The rows of a group lie close to one hidden flat surface of 10 dimensions, which passes through zero. Surfaces can cross.
Known rows, each followed by its group:
[ 11   7 -21  21 -30  34 -25   1  17 -16   1 -26 -28  -8 -45  -9] -> foge
[-16 -13  22 -19  -8  -6 -15  14  -6  22   0  20  18  -2   9  24] -> fep
[  8   3  -3 -24 -13 -17  -8 -24 -18  -8 -22   3  11 -10  33  55] -> nad
[ 18 -24   0  13  23 -11   1 -23  -8  -7  14   1  44  42   2  17] -> Bita
[  8  19   9  22  24  17  -2  23   5   5   1  -3 -25  13 -31  -1] -> sul
[  3  13 -10  -2  -7   0   6 -22  10   9   3  10 -20 -14   5 -14] -> foge
[ 17  16 -38  16  19   0 -20  -2 -12 -15   7 -10 -32 -14   4  -7] -> Vos
[-16  -3 -18  -9 -16 -11  20 -10 -20  -4   6 -10   6  11  -5  -5] -> foge
[  6  -8 -16  14 -57  15  -1 -15  12 -11 -10 -30   4  -7 -52   0] -> nad
[  3  11  10 -20 -21   2 -22 -10 -17  -9 -14  -7  15   8  14   7] -> fep
[ -2 -18  18 -18  -1 -36  34   2   8   7 -28  19  27 -50  43  15] -> Vebe
[ 17 -23  11   6  12   6 -45  43  -2 -24   5   4  39  19  43  -8] -> sul
[ 44 -34 -25  19  19  10  17 -50  -2 -16  13 -15  23   2 -28   0] -> Bita
[-18   1   4  -1 -30 -43   1  33 -29  -1 -18  -2  33   4   5  -3] -> fep
[-24   1  43 -68   6 -23 -34  -6 -50  -6 -29 -23  10   3   3   2] -> Bita
[ 13  17  -9  16 -29   1 -26 -27  -6 -20   0 -15  27 -16  -1  19] -> foge
[  8  -7  -1   7  15  -9 -14  -7  19  -3  -2  -4 -14   1   2  15] -> Bita
[-17  27  -3  -8  10 -10   8 -40 -46 -11  10 -21  19  14 -10  29] -> Vebe
[ 12 -15 -34  -8 -24   8 -20 -47 -27  -3  19  -9  21  43 -16  12] -> Vebe
[  8  -6  17 -33  28  27   2   7  -4  -9  -5 -11 -34 -15 -10 -56] -> Vebe
[  8  26  12  14  32  -3   2 -15  -7  16   6  16  -4   6 -12   7] -> fep
[ 15 -19   1 -24  -7  -2  -2  -3 -22   8 -11   6  11   6  -8  -5] -> foge
[  1  44   9 -17  -1   7 -26 -48  20   5  -2  17 -16   0  54   8] -> foge
[  2   3   3  -8 -29 -10  -6  31  -8  15 -22  15  -3   2   3  -4] -> nad
[ -5 -39  36 -30  12 -10  10  22  -2  -2 -12  13  48  -3  43  -5] -> nad
[-15 -20   1 -10 -62  -8  12  10  12  15 -13   9  22 -27  -1   5] -> fep
[ 26  16  59 -14  23  51  -9   8  -8 -20 -18   6  37  37  29  38] -> Vebe
[  9  24  35 -10  15 -39   1  -3  -4  10 -44   4 -15 -31  -3 -18] -> fep
[-18  24  42  16 -41 -24 -10  56   6  18 -39   7   6  14 -28  11] -> nad
[  2  17   1 -21  16 -13 -21 -16 -22  10  -3  11 -15  18  13 -13] -> foge
[  7 -21  -7  19  25 -14  43 -11  27   4   8  11   6 -33  13   0] -> fep
[-17 -10  36 -13   5 -15   1 -20  21  22 -12  14   4   2   1  38] -> sul
[-23  -4  18   1 -20 -18  -8  48  -5   7 -15   5   9  -5  -6   5] -> fep
[  7   2 -14  -2   7  -5 -37  16  -8  17  13  30  -8   9  30   3] -> Bita
[  9 -38   8 -34 -32  22   1   3  16   7 -16   7   1  -4   2   2] -> foge
[-18  -4  25 -18  17  -7  18  32  -3  -6  -9   9  20   4  48   4] -> nad
[-12   6 -11  37 -46 -15 -11  18  -5  14  12  -3  29  26 -54 -10] -> nad
[-27  23   5  18  15 -29 -12  40 -20  -5   3 -22 -18   4 -29 -13] -> Vos
[ 17  -1 -25  11 -17 -20 -15  -8  16 -24 -22 -22 -21 -18   8  18] -> Vebe
[ 18   6 -19   8 -21  41 -17 -13   8  -1  17   7  -3   6  -7   4] -> Vebe
[-34  17  23  -2  -5 -13  21  32 -10   8  -3   5  13  -8  -6 -12] -> Bita
[ -8  11 -22 -43 -20   2   2  38 -42 -13 -15  -4 -34   2  27 -49] -> nad
[ 19 -55  16 -13  28 -11  -3 -42   0  28  14  20  40  15 -21   2] -> Vos
[  2  -7  21 -53 -20 -11 -38 -17 -33 -11 -30 -17  13  15   9  12] -> nad
[-25 -13  -6  26  22 -16  29   8 -13 -34  14 -35  32 -16 -11  31] -> foge
[  0 -11   9   5  53 -34  -2  -1 -25  13   9  18  21  -1  11  23] -> sul
[ -2   6   2  25  21  41   7  12  16 -25  21 -24  -1  14 -13 -12] -> nad
[-16 -11  17 -44  20  -5  37  -5   0   7  -7  20  -5   2  51  -9] -> sul
[ 24 -30 -11   8  -1 -26  11 -14   3   5 -12   8  22  -7  -2  13] -> Vebe
[ 16 -28   6  -5  41 -33  -2 -27   1  -7 -12 -12   2  -7  -2   8] -> Bita
[ 10   3  -3  34  14  10 -35  -7  -7   3  31   4  24   0 -17  26] -> Vos
[ -1 -15  20 -24  47 -23  20   2 -16  15  -6  11 -10  -5   6  -4] -> Vos
[  0   6 -18  14  23  13  25 -22   6   1  22   4 -10  16   3  -5] -> fep
[ 26   1  -8   3 -14  -3 -47 -14   1  21  -7   5 -31  -7 -38 -25] -> sul
[ 21  46   4   9   2  27 -11   6 -12  18   0  24 -23  16  -9  -8] -> sul
[  6  -4 -50  10   3 -13 -25  19 -31 -29  12 -11  -2   9  31  -4] -> Vos
[ 39 -16  -3   5  52 -10 -12  42  -9  36  10  58  -3 -20  25 -29] -> Bita
[ 23  18  -2  -6  -2   9 -15 -19 -17  19   4  34  15   3  20   9] -> sul
[-17  18   5   8  12 -21  -6   5   1  -6  -2   5   8  49  33  16] -> Bita
[-27  22  -8  -8 -17  15   0 -31 -12 -22  21 -19  29  31  28  23] -> nad
[-10  15 -10  -3   1  20 -17 -12  -4  -9  22   1   7   5  35  22] -> Vebe
[ -5 -15  18   3  18 -21  13  16  13   8  -1  19  23  -6  30  19] -> Bita
[  4 -23   8 -46  -8 -34  -2  -4 -26  25 -26  12 -10   4  -9 -35] -> Vos
[ -7  31  -5  25   7  11   1  16   1 -25  10 -18  -8  -3   6 -10] -> sul
[ -1  -9  27 -36 -12  42  21  11  -7  18  -6  22   7  -2  -7  11] -> Vos
[-16  23  27 -25 -26  13  36  -7  15   1 -17  13  13  34  45 -11] -> fep
[  7 -18 -46   1 -51  -4  11 -58   3 -15   7  -8  27 -20  19  30] -> Vebe
[ 13  -3  -4 -20  36 -37  -8  -3 -70  10  -9   1   4  14 -35 -23] -> foge
[-31  19   7 -20  16  -1 -11  -3 -22 -18   8 -27  -9  29   7  -8] -> Vebe
[-14 -31   3 -34 -18 -23 -34  25 -18 -14 -18 -15   5  -1  14  -3] -> fep
[  3 -16   4 -18  -3  11  31  -9   5  15  -1  21   8   5  14  16] -> sul
[-14  21 -22  19 -40   3  31 -10 -18 -14   9 -20  26   7 -18   5] -> foge
[-14   6  36 -11  33  -3  -3  10 -11   9  -4  -7  -9  26 -35  -6] -> Vos
[-41  15   9   1  10 -40   9  -6  19 -18 -16 -40 -42 -24 -11  19] -> Bita
[-27  19  20 -23   0  13  25 -13   7 -11  -2  -2   0  32  36   3] -> fep
[  9   8  -6   5   2  -7 -12   4 -15   5   0   8   3   1  -8   1] -> sul
[-15  41   4   1  15  26  26  39  21  -6   4   8 -53   3  27 -18] -> nad
[-21 -15  -6 -12 -56 -25  -5  15  -6   2 -13  -2  29  15   9 -11] -> Vos
[-18   2  -8 -28 -25 -16 -26 -12 -21   3 -11 -18 -27 -21 -26 -10] -> Bita
[-10 -33   7  -2  18   4  11  20  16 -18  -1 -21  -5   6  -4  -5] -> sul
[-19 -27 -23 -43 -29  -7  25  -9 -13  12  -5  -6 -22  11 -11 -27] -> foge
[-33  -1  10  12  -7 -29   3  52 -17  10   2   4  19 -10 -11   0] -> Vos
[-23  21 -13  -4   8   2 -10   6 -49  -5  22  -6  16 -24  -3  31] -> Vos
[ -2 -46   9 -28  15 -22  19   4  -7  14  -6   2   4  12 -16 -53] -> Vebe

New rows, each followed by its group:
[  1 -23 -12  17   5  -6  12  34 -17 -15   7  -9  26  -4  -5  -5] -> nad
[ -8 -14  31 -19  17   2   8  -8  17  -4 -11  -4   8  -3  11  -2] -> nad
[ 37 -31  37 -17  43 -22   5  13  -7  11 -29  22  25  -6  14  -2] -> Vebe
[ -8  -9  40  18  13 -13  -5  39   9  13  -1  27  47  23  18  21] -> nad
[ 10  30  11   8   3 -13 -18 -10   2  16  -4  31  14   5  34   1] -> foge
[ 27  39  -1 -20 -24  19 -24 -23 -12  26 -14  24 -32  29 -11 -38] -> foge
[-27 -12  -4 -18  10  -6  48   8 -14 -17   7 -10  18  -4  34  18] -> Vos
[ 15   1 -23  20  -1  28 -18  24  -5 -30  11 -24 -10  13 -13 -25] -> sul
[ 45  -9 -52   1 -25  37 -20   4 -17  -9   1  -1 -23 -10 -13  -9] -> nad
[  8  15 -22  14 -40  21 -10 -47  23 -10   8 -10  14 -11   8  20] -> Vos
[ -2  10  13  -3  -8 -11 -19   7  32  -3 -32 -14 -51  -4 -11   4] -> Bita
[ 44   0 -48  27  19  32 -11  -9  -4  -4  24  10 -28 -12  -3  10] -> nad
[  8  14 -15  31  15 -33  13   1  15   6   0  15  -5 -65  27  10] -> Vos
[  2 -21  13   3  28 -12  20  -5  17   6   4   9  16   3  13   4] -> Vos
[ 19 -24  14   4 -10 -28  -3   3   3   2 -36 -10   7 -33 -32  31] -> nad
[-29 -14  55   2  27 -31  27  -8  27  10  -8  -1  27  24  -5   5] -> Vos
[ -6 -11  -3   7  24 -12   2  -3  31  -1   3  -6 -16 -26  10 -17] -> sul
[ -5 -12  22 -21  -2   4 -18 -37  -1 -24 -11 -45   3   2 -37   1] -> nad
[ -3 -12  -6 -20 -24  11 -22  -3 -16   0   5  -7   9  25 -17 -49] -> nad
[-10 -12   4   2   0   4  40 -19  10 -20   3 -22  15 -21   3  15] -> Bita
[ 31 -34  12  -4  23   5   1  31   6  -8 -19   2  -3 -26   0  -1] -> nad
[-12   3 -25  -4 -23 -17   6 -36  -2 -11   2 -24  -3  -3  -7  -6] -> Vos
[-19  -3  10  18  39 -23  53 -15  28  -8   0 -16  -8 -10  -7  -2] -> Vos
[ 28  21 -26  41  43  26   0 -13   1  -7  34   5  -9  -7  -4   9] -> sul
[  1  -8  32 -14 -13   2   5 -22   9 -26 -28 -33  10  22 -19  10] -> Bita
[-24   1  49  -6  21 -20  16  -8  12 -19 -24 -25  15 -11   4  38] -> nad
[-27   5 -15 -13  23   7  15  24 -43 -28  15 -33 -16  25 -10  -3] -> Vos
[-39  31 -33  19 -24 -29  33 -11  19  -7   7  -3 -12  14  41  14] -> Bita
[-15   0  -8  -4 -37 -30 -17 -33  -1  -2  -8 -28   0  28 -29 -23] -> Vos
[ 10  -6  -2   6 -27  31   8   4  28 -12  -8 -15 -11  11 -15 -16] -> Vebe
[  3  32  14 -14  44  19   3  42   4  -1  -9  17 -50 -38  38 -18] -> Bita
[ 18 -16   6  52  14 -19  33  23  39   8 -11  13   6 -49 -18  47] -> nad
[ 17  39  -6  30 -11  -1  -6 -13  -4  25   5  28   1 -13 -22  12] -> sul
[-20   2 -11  17 -14  12  28   8  -2 -19   9 -28   2   4 -21   5] -> foge
[ -1  -4  36 -18 -23 -12  -8  -4   4  31 -18  21  13  -5 -11  -5] -> Vos
[ 15 -38 -11 -14 -19 -13 -40   0 -16   7   3  17  42  31  21  -1] -> Vos
[ 14  20  -9   3 -30  -6  42   3  29   3 -28  25 -14  15  48 -29] -> Bita
[-30  14  -3 -18 -16 -13  34 -18 -22  11  -2 -16 -12 -25 -39 -33] -> Vebe
[ -1  18  11  15 -33   1  -9  35   3  -7 -14   1  11  -2   7 -14] -> sul
[  6   2  27   2  20  -1 -34  28  34   0 -25   1 -41   6   7  16] -> Bita
[-26 -37 -17 -10   5 -37  26  -1  -8  -1   5 -17   2 -24  -9   0] -> foge
[ 27 -34   0 -19  -9  24 -10  22   0   7  -6  23   8  29  16 -13] -> Vos
[  3 -33 -21 -28 -32  10  28   7  -7  -7   0   9  19 -16  32 -31] -> nad
[ -5  -7   4   0  16 -41   3   3 -12  12  -1  16  23 -20  17   2] -> sul
[-46  23  21  19  12 -31   5  33   4 -20  -8 -34 -16  30 -18 -16] -> Vos
[ 25   5  16  24  37  -4 -43  33   5  -6 -11   4 -12  31   3  16] -> Vebe
[-17 -18   5  11  15   6  -1   8 -12 -27  16 -42  20  13 -34 -27] -> nad
[-14   0   7 -18  17 -32 -10  -1 -28   5  -8 -16 -19 -25 -22 -16] -> Bita
[ -4   0  29 -35  38  -6 -37 -14 -22 -11 -15 -25 -13  12  -5 -10] -> nad
[ 11  -2  17   9   9  -5  48  14  18  21 -17  17 -10 -23 -25 -15] -> foge
[ 12  19 -12 -36  13  -9 -38 -16 -32  -8 -10  -2 -34  18  27 -15] -> Bita
[  2   8 -15   7   6 -13  -4   3   8 -13  -7 -11 -17   6  13 -12] -> Vos
[  3  -6  -6   0 -21  32   5 -44  25  -7  14 -12   3  -4  -8   1] -> nad
[  5  -2   1  17  45 -45  -9  15 -17  30   4  21 -11 -42 -25  -7] -> Vos
[ -6  -6 -22   8 -10   1   1  31  -6 -43  -3 -34  -8  33  10 -35] -> fep
[ 19  24  -7 -10   4 -29 -36 -31   3  -2 -23  -4 -34  -3  16 -24] -> Vos
[-17 -15 -26   1 -25  29  32 -41  30  15  51  18  33  14  23 -41] -> nad
[ 13   3  15 -13 -19  14 -20  10   5   2 -21  -1 -12   5 -13  -4] -> nad
[ 20  -8   8 -10  37 -14 -35   4 -38  -3  -3  -1   9  12  -9   3] -> foge
[  7  22  -2   8   5  63   0 -15  16 -37  13 -26 -13  38  11  18] -> Vos
[  7  -6  -2 -35  15   6  -8  46 -25  -2 -16   4 -37  -4  16 -52] -> nad
[ 12  27  26  16  -7  24   2  27  17   0 -21   5 -10 -10 -12  10] -> Vebe
[-26  25  45 -26  21  33  36   2   6 -30  -7 -14  16 -19  55  14] -> Vebe
[ 12 -13  17   7  11   9 -15  21   2  21   4  20  12   8 -17  -2] -> Vos
[ 20 -11  -4 -28  28  22   4 -41  19   8   4  10 -35 -11  18   2] -> foge
[-36  -8  16 -30 -11   9  12  -6  28  11  -6  -8 -32 -25  -6   8] -> fep
[ -3   0  33 -30  27  -5 -23 -13  -7  -4 -11  -2   1  13  15   8] -> nad
[-12  -2 -26 -53   0   7   5 -33 -57 -26   6 -23  -3  13  24  10] -> Vos
[ -7  17  21   9 -26 -13  34   2  23  17  -9  37  38 -14  41   6] -> foge
[ -3 -11 -55   3 -76   9  -5  10 -19  -9   9  -2  25 -18  12   0] -> Vos
[ 18 -19  17 -16  -4  18 -34   8   2   6  -6   4   2  19 -20 -31] -> nad
[ 26  -1 -11   6  26   8   0   2   1   3   1   8 -22 -17  -2 -17] -> Bita
[-33  -9 -21 -20  21 -46   7 -41 -47  -6  29 -15  32   9  15 -19] -> nad
[ 12   8   1  29 -27  11 -19  37  27   6  -5  10  -7   4 -15 -13] -> Vos
[  2  15 -27  -1 -39   6  -1  17 -13   5  -3   4 -24   5 -12 -23] -> nad
[-14   5  10  16  21 -19  12  20  -3 -15  -3  -7  14  -5  14   8] -> fep
[ -7  25 -14  12   5  34  24  23 -12  -1  25   4  -8 -30  -1 -17] -> Bita
[ 45  19 -23  69   3 -31 -17 -10  -4  19  21  43  60 -27   9   2] -> foge
[-27  44  -1  -7 -36 -24 -68 -16 -13 -17   2 -10  24  18  51  12] -> foge
[  6 -22  15 -50 -62  10   0 -12  11  16 -34  15  10  -7  19 -20] -> nad
[-33  -3  33 -40 -22   1   5   9 -15 -18 -20 -16  23  40  21  26] -> sul
[ 14  21  14 -10  28  22 -12  18 -12   3  -6  20 -16 -13  17  14] -> Vos
[ 35  19 -36   2  -6  53  15 -15 -11  -7  18  12  -8  -6  15 -26] -> Bita
[ 35 -15  -3   4  13  40 -15 -14   7  13  11  11 -16   7 -41  -6] -> Vos
[-12  31  -1 -41   6 -20  20 -23 -62 -16 -11 -16   9  28  21 -35] -> Bita
[ 17 -14   6   1   5  35  13 -11  37   2   0  10 -12  -9   9  10] -> foge
[-17  35  58  14  27 -38  -5  10  33  14 -25  12  -1 -11  20   7] -> Vos
[ 20  -9  20   2   7  61  10   7  15  10   9  14  -7  11 -27   8] -> Vos
[  3   2 -28  21 -32 -24  17   8  31  -3 -18 -13 -39 -19 -14 -42] -> Vos
[-23  -3 -30  41 -28 -39  -3  33  26  21   7   1 -32   6 -39 -17] -> Vebe
[  7  27  26  19  11 -17  -6  37  20  28 -20  34 -21  -3  -3  17] -> nad
[ 13 -17  -6   2  -1  -5 -11 -16  -4   6   8   9  26  18   2  13] -> Bita
[-11   4  50   3   2  30   9  22  54  11  -4  19   6  10  15 -13] -> nad
[ 17   9 -25 -24  71  23  31  -5 -45 -17  26   9 -23  20  43 -23] -> sul
[-16 -16  48 -10  -8  -4   0  -6   6  31  -4  14  38  16 -30   7] -> Vos
[ 11 -61 -39  -7  -9  21 -15  -2   4 -14  30   0  25  12  27  10] -> fep
[ -8   0   3  -9   2  -8  14   0   7 -11  -7 -12 -16  17   4 -14] -> Vos
[ 36 -32 -19  19  38 -18 -23 -54  19 -10  19   1  26  20  26   6] -> Vos
[  3  17 -30  20 -25 -10  29 -49  44 -21  -8 -22 -21 -26  14  -6] -> Vos
